The same things were measured in two ways. Each way mixes the same 10 hidden numbers, adds some noise and spreads widely along 7 directions of its own, which tell nothing about the thing.
In the rows, 128 means zero.
Some things both ways: the first way, then the second way.
[107 144 102 119 165 115 161  88 138 139 124 100 102 113 110 132 169 110
 158 157 115 107]
[143  83  97 122 132 137 122 100 122  96 119 131 123 170 169 113 127 127
 133  95  93 119 128]

[141  91 179 144 117 115 135 135  92 136 125 149 149 119 120 172 107 157
 124 154 177  90]
[156 131 105 127 189 132 181  44  99 115 142 121  74 119 125 110 110  90
 210 140 138 131 131]

[152 141 126 110 104  88 140 179  73  66 130 165  99 121 166 210 135 123
 165 138 106 154]
[ 80 168 110 126  63 132 119 140 173  91 117 105 123 127 119 110 194 145
 113 164 165 122 136]

[125 160 107 122  99 122 100 125 135 122 109 120 123 121 111 156 108 154
 119 129 126 156]
[108 146  91 109 133 127 128 110  99  86 133 154 140 157 157 108 147 138
 138 122 128 120 110]

[ 90 127 136 138 155 145 160 117 169 161 116 116 119 137 106  84 117 113
 145 142 121 148]
[132 110  88 132 114 122 134 124  93  94  94 131 133 169 135 124 150 132
 120 130 120 103 139]

[138 156 110 126 135 153 118 103 171 141 127  99 122 122 100 127 128 153
 130 140 113 148]
[153 140  82 169 143 153 109  73  99  73 120 130 142 163 169 110 107 133
 110  84 109 152 174]

[124 103 128 141 177  79 161 139 116 148 112  84 133 109 103 153 150 132
 128 183 157  50]
[136  79 102 109 134 101 162 113  88 122 149 125 116 140 171  98 126 108
 154 132 116 111 100]

[140 125 134 112  98 126 144 135 148 112 151 136 158 154 146 117  97 120
 118 129 125 121]
[141 140 140 135 113 119 155  99 140 116 118 128 111 116 125 138 131 116
 141 150 159 111 127]

[140 166  87  99 112 130 110 124 126 101 131 108 124 138 151 156 142 135
 128 117  87 151]
[158 152 152 148 132 123 134  98 136 114 111 145 128 141 125 141 122 126
 117 110 154 137 134]

[141 134 193 159  98 147 116  93 121 165 159 148 165 174 169 117  86 135
 110 151 129 129]
[130 123 128 153 154 143 122 128 137 105 134 126 131 118 109 130 152 115
 127 125 131 139 154]

[161 107  58 127 182  91 151 136 151 110 115  98  63 102  77 106 209  79
 114 113 134 140]
[126 113 139 173 129 148 104 100 180 116  87  98 151 128 149 152 119 152
 155 112 144 129 131]

[124 120 170 129 168 128 156 129 143 158 127 133 121 129 115 106 119 111
 154 155 144 138]
[162  77 102 164 140  96 125  77  65 123  81 140 169 162 143 131 105 115
 116 120 151  84 157]

[160 126 170 129 119 133 186 126 129 120 142 155 142 147 162 161  81 147
 171 178 108 140]
[111 151 121 121  88 118 126  90 127  94  98 141 103 146 121 123 163 147
 143 139 150 110 124]

[117 126 160 119 106 130 161 132  84 157  96 169 133 153 120 158  86 123
 150 115 142 144]
[104 119 147 121 114  97 131  97 127  92 107 151 132 138 141 119 155 113
 170 133 146  83  83]

[158 111 136 128  73 179 116 172 104 119 144 159 142 151 169 138  72 132
 121  93 137 173]
[153 148 114 190 101  66 174 162 100 151 112  97 166  82 112 148 132 133
 135 181 159 113 159]

[152 104 132 135 163 116 156 144 168 107 128 134 108 142 116 109 183 137
 144 168 108 122]
[153 136 152 128 144 146 127 112 149 102 164 153 136 116 104 142 179 133
 126 139 151 131 162]

[110 154 102 123 151 106 118 144 151 121 121  90 119 132 104 130 160 130
 123 135 106 136]
[139  99 117 132 111 109 136  84  82 112 133 128 158 140 173 119 120 103
 127 144 145 119 122]

[142 146 101 124 128 147 114 154 139 123 124 112 107  94  82 165 126 140
 140 107 136 176]
[134 146 103 119  92  94 175 110 103 145 110 104 116 148 149 118 133 156
 165 166 165 133 105]

[125 144 128 117 125 148 113 114 138 109 121 164  91 127 134 120 165 124
 154 116 108 177]
[139 122 149 129 140 125 104 141 143 117 145 171 172 129 102 150 190 170
 115 134 160 108 154]

[ 87 189 111 125  92 126  88 114  93 127 116 144 122 128 121 149 125 109
 118  60 108 161]
[124 118 134 100 113 111 138 175 128 130 101 128 105 172 117 112 165 131
 113 142 169 108 103]

[151 100 177 156 188 157 159 112 204 167 153 108 150 135 117  64 109 141
 129 194 131 130]
[167  97 108  91 178 109 149  81  65 124 125 186 129 182 115 134 138 131
 128 109 121 109 137]

[100 165 129 145 106 176  88 102 187 149 143 151 131 126 101  57 115 119
 111  85 118 166]
[164  73  58 100 148  83 142 178  41 138 131 142 158 180 146  97 143 130
  93 146 142  81 152]

[126 137 116 119 145 103 107 132 117 116 139 100 143 119 162 107 129 115
  93 120 131  94]
[133 121 116 158 136 121 110 139 126 123 123 133 138 122 122 124 125 142
  89 107 148 131 163]

[116  64 113 119 141 112 135 155 117 111 112 140 118 140 151  86 154 101
  96 116 148 108]
[117 125 123 124 150 159  86 103 159  65 131 173 149 156 131 129 177 135
 104  84  98 126 145]

[133 140  98 133 102 141 119 148 141 103 124 115 115 147 146 160 142 164
 139 159  83 167]
[150 158 124 144 129 138 153  94 104  85 136 149 136 137 117 142 163 122
 139 143 116 139 149]

[ 96 119 110 103 129 115 144 133  97 108  97 144 119 137 146 153 153 121
 148 141 115 130]
[190 131 147 115 166 113 182 111 122 119 131 154 103 126  80 156 161  97
 160 148 118 103 142]

[164  94 109 139  90 150 135 148 102 105 130 145 119 151 176 150 124 132
 127 140 122 147]
[128 126 102 147 115  81 148 119 100 129 104 107 160 136 150 124 135 146
 170 150 139 114 113]

[120 156 147 145  98 163  74 145 119 140 168 136 149 121 145 119 103 125
 112  84 139 130]
[102 129 140 123 156 163 104  64 125  92 113 178 118 162 111 119 159 133
 113  81 147 150 127]

Other things, the second way, with their names:
<529>: [138 125  90 114 150  96 154 141 108 120 158 119 124 115 142  95 141 102
 145 160 144 108 138]
<293>: [166 124 103 135 144  88 172 133 107 144 132  99 119 106 120 135 115 114
 161 164 139 113 149]
<511>: [110 112 117 129  94 107 137 188 128 130 138 109 127 120 130 106 180 152
 113 159 160 124 126]
<384>: [164 136 170 135 151 142 140 106 142 106 134 149 121 136 104 159 154 116
 141 121 127 139 132]
<422>: [153 139 132 175 140  94 170 123  85 138  86 125 132 110  98 147 117 133
 151 151 165 106 139]
<628>: [ 94 136 105 137 114 147 114  76 125  78 111 146 142 149 141 126 147 131
 125 113 112 133 128]
<542>: [174 108 118 136 128  87 164 165 123 140 140 112 134 118 141 123 136 120
 141 152 132 110 139]
<281>: [170  87 131 153 153 119 132  87 104 125 121 125 165 135 152 145 109 111
 140 134 147 110 147]
<448>: [153  89 125 140 141  94 154 139  91 120 119 130 121 122 122 125 120  96
 127 136 134  89 135]
<52>: [110 105 102 115 135 114 139 117 113 120 120 126 129 142 156 102 138 114
 146 147 162 103 107]
<275>: [130 124 129 161  81 111 136 144 129 132 142 104 128  98 144 126 130 151
 107 138 155 147 142]
<26>: [194 148 133 146 149 101 189 113 111 138 140 122  94 104  89 141 125 106
 156 156 151 128 156]
<257>: [123 152 134 147 160 150 137  85 168 118 109 106 106 110 101 138 143 135
 182 143 176 139 140]
<122>: [115 114 112 104 120 141 145 136 156  85 155 128  92 115 125 122 173 112
 145 140  97 114 120]
<461>: [135 142 155  97  94  87 133 153 163 154 145 151 130 136 127 127 172 176
 121 141 186 128 107]
<499>: [151 113  99 143 165 136 153 128 128 118 155 116 166 112 133 127 154 107
 132 163 136 122 164]
<301>: [158 110 113 142 152 118 143 112 132 139 104 111 146 142 131 138 127 153
 164 137 149 123 137]
<10>: [150 156  97  95 169 111 196 165 124 150 143 125  69 107  68 122 152 111
 143 172 153 125 147]
<696>: [105 103  96 125 130 113 126 134 122 120 112 127 110 139 134 110 134 143
 130 115 132 115 123]
<404>: [134 132 101 132 167 180 127  84 145 106 152 104 104 125 129 114 129  97
 131 129 149 160 168]
<695>: [180 113  95 115 166 133 179  83  63 143  94 136  99 176 102 124 128 121
 140 145 174 118 156]
<611>: [137 142 140 141 126 153 131  97 137  92 137 146 129 125 122 137 158 125
 125 132 141 130 145]
<488>: [145 123 135 149 154 139 134  89 111 123  93 158 100 154 103 142 114 146
 114  82 135 139 140]
<300>: [152 121 141 166 124 122 120  99 139  96 133 143 155 107 132 150 135 124
 120 118 119 114 157]
<538>: [154 135 159 101 153  91 178 103 114 118 161 191  79 107  79 142 154 113
 156 118 105 125 112]
<590>: [106 153 191  97 131 115 127 111 154 132 102 168 111 150 123 139 149 155
 159 126 210 115  61]
<232>: [173 154 181 176 136 115 170 116 144 139 120 124 146  96 104 166 138 125
 154 161 182 134 136]
<138>: [139 114 102 110 150 118 129  70 124  95 117 145 108 161 144 122 128 124
 164  98  96 116 125]
<456>: [109 142  97 156 116 142 145  64 100 115 144 110 132 108 147 116 125 140
 145 140 154 167 147]
<109>: [168 122 139 174 158 106 145 125 107 125 119 146 187 109 116 160 133 131
 127 143 157 103 158]
<159>: [173 128 144 152 119 137 112 145 117 131 101 169 164 173 110 152 156 172
  40  98 165 142 172]
<563>: [132  76 118  81 145 127 140  94 114  82 144 169 111 176 161 104 159  99
 143 104  80 102  93]
<298>: [165 118 110 141 149 101 148 140 104 113 116 143 162 142 108 138 161 113
 121 143 116 100 160]
<694>: [117 105 106 148 108 129 148 129  91  99 124 128 127 131 156 115 141 136
 129 122 109 131 115]
<164>: [151  99 122  78 118 123 150 153 132 138 126 114  96 176 139 107 163 126
 128 158 167 111 113]
<684>: [148  98 135 147 189 152 117  71 103  80 134 162 149 141 137 140 123 104
 149  93 104 122 139]
<690>: [141 129 137 130 154 128 159  45 110 107 122 135 114 137 139 130 129 106
 196 136 143 126 105]
<444>: [ 94 145 113 132 125 119  95  86 159  79 131 122 114 138 151  96 149 129
 165  97 120 137 124]
<23>: [ 80 180 125 100 143 175 130  29 163  59 172 157 112 124 140 115 179 119
 180 124 120 174 109]
<111>: [141 131 141 155 134  79 151 121 125 123 119 123 120  96 118 123 118  96
 152 138 150 101 131]
<144>: [127 126 130 105 126 146  93  62 137  81 105 156 142 195 141 119 172 128
 126 110 142 125 123]
<12>: [111 118 126 158  88 126 128 114 137 109  89  96 119 138 146 117 148 147
 160 138 158 119 117]
<576>: [190 111 135 122 134 109 145 155 125 138 116 137 116 161 102 132 172 153
 117 140 166 105 161]
<328>: [150 105 123 156 124 146 114  66 114 107 126 105 161 144 159 127 145 140
 155 150 169 127 161]
<210>: [167 151 131 137 117 150 130 124 164 118  91 127 107 172 103 133 153 138
  82 116 160 144 165]
<194>: [176  74 123 170 157 120 128 101  71 122  95 131 174 172 157 124 118 110
 120 115 151 111 146]
<364>: [131 131 151 141 124 124 138 132 133 115 114 134 134 127  98 147 162 131
 129 135 142 131 128]
<678>: [137 120 119 104 158 133 138 104  98 115 147 170 111 136 115 130 127 133
 116 109 133 124 134]
<54>: [153 104 140 132 133 122 125 117 140 123  94 126 141 158 115 141 152 119
 120 141 164 107 140]
<571>: [126 131 136  95 150 129 140 161 125  93 217 179 151  96 114 132 196 115
 110 144 106 135 135]
<270>: [168 111 114 123 189 128 178  97  85 155 103 130  89 156 129 128  88 127
 161 114 157 137 113]
<638>: [150 117 158 124 127 100 134 139 126 133  95 133 152 164 149 141 141 156
 160 134 170 101  88]
<129>: [176  79 119 146 151  68 133 123  63 119 118 177 175 158 149 121 123 123
 109  96 116  80 140]
<536>: [143 141 135 142 146  98 150 112 118 128 117 155 151 122 127 148 130 144
 150 119 133 125 112]
<113>: [148 108 127 152 131  92 139 156 140 145 130 103 145  94 120 135 131 126
 134 158 169 101 150]
<55>: [173 108 120 170 126  99 113 115  81 107 131 147 182 137 139 140 135 149
 100 110 123 120 174]
<115>: [104 129 113 147 109 124  78 102 165  97  68 119 136 174 150 111 143 156
 118  96 160 114 133]
<687>: [136 124 139 150 140 130 146 114 141 129  85 116 115 141 135 132 120 129
 157 125 168 119 110]
<651>: [153 111 106 150 129 138 134 119 112 101  81 125 124 168 136 128 138 135
 135 118 132 100 143]
<332>: [ 92  96 145 131  97 135  95  79 135  99  91 157 148 163 137 139 159 151
 117 109 153 106 111]

Some of these things the first way, each followed by its name:
[102 122 194 125 156 143 154  98 108 168 109 160 125 111 101 148 133 134
 177 149 156 128]  <576>
[146  77 170 170 137 130 133 186 130 136 159 149 136 109  97  96  96  86
  88  86 188 139]  <332>
[163 111 128 140 159 119 155 133 129 143 121 119 121 119  81 145 142 131
 129 147 149 116]  <542>
[173 144 148 150 149 159 127 130 210 153 169 118 161 147 110  58  92 128
 107 136 118 132]  <10>
[156  84  84 121 130 124 143 173 147 111 136  99 141 170 146 101 162 134
 107 162 129  77]  <232>
[165 189  76 111 174  86 124 148 116 146 101  96 136 121  71 173 138 128
 126 144 125  99]  <111>
[111 114 187 140 167  95 185 103 126 144 116 133 104 126 104 149 153 125
 168 164 128 121]  <164>
[ 60 160 116 113  77 122  77  99  65 137 115 154 147 112 114 182 116 113
 117  90 155 113]  <563>
[150 109 104 130 133 137 136  97 148 123 139 131  98 135 143 111 168 117
 134 157 120 137]  <301>
[159 122 145 138 123 117 105 137 144 145 139 143 165 143 106 114  99 139
  92 140 160  97]  <529>
[115 118 136 129 143 168 121 142 140 160 139 111 195 137 129  85  78 130
  97 104 144  87]  <538>
[125  92  86 112 131 131 133 151 119 129 122 121 154 148 154 103 139 124
 113 150 150  57]  <129>
[110 105 121 121 119  98 133 169 105 122 117 142 119 123 126 107 146 100
 113  99 164  88]  <52>
[126  82 166 124 204 119 178 149 150 151 134  92 129 129 116  92 143 111
 139 164 150 102]  <210>
[150 143 122 162 122 114  89 123 129 137 117 125 109 114  66 157 137 136
  96 113 143 166]  <684>
[ 53 157 151 113 108 138  86 134 101 113 111 150  89  77 123 159 145 127
 155  78 139 167]  <695>
[ 83 112 118 134 141 112 140 147  80 147  86 129 114 102  85 154 139 108
 131  90 163 115]  <12>
[116 112 108 116 163 118 126 158 112 133  99 131 104 134 124 131 157 118
 136 145 134 150]  <298>
[138  91 129 157 126 140 157 128 166 154 141 130 143 137  96  87 106 112
 105 143 162 110]  <651>
[ 67  75 151 118  96 161 148 143  77 122 111 151 132 167 212  91 123 104
 121  77 122 134]  <364>
[127 110 120  92 170 117 146 140 126 115 120 114 135 128 143 117 161 129
 139 147 128  90]  <461>
[131  82 143 163 144 115 123 138 158 124 138 137 117 132  95 115 173 137
 112 169 149 113]  <328>
[117 145 132 110 163 128 150  88 149 141 102 115 119 142 122 108 134 129
 134 138  97 160]  <293>
[139 104 116 120 163  92 145 142 125 119 117 130 117 131 119 101 163 101
 113 126 139 102]  <113>
[131 126 180 124 139  96 152 142  82 124 115 124 103 111 151 197  97 134
 162 155 140 173]  <628>
[123 121 120 122 129 138 113 122 142 136 123 145 120 136 116  81 151 104
 110  94 137 136]  <257>
[137 155  68 121  78 132 111 128 111 107 140 132 106 133 137 141 157 107
 125  89 116 116]  <687>
[139 140 133 136  89 144  94 114 137 107 155 165 136 154 141 142 132 128
 122 136 107 171]  <144>
[156 196 105 121 162 172  99  93 195 199 129  84 145 122  46 105  86 138
 121 132 135 171]  <536>
[ 95 102  95 121 117 123 117 118 120 114 117 111 151 165 165 104 157 128
  85 137 108 104]  <384>
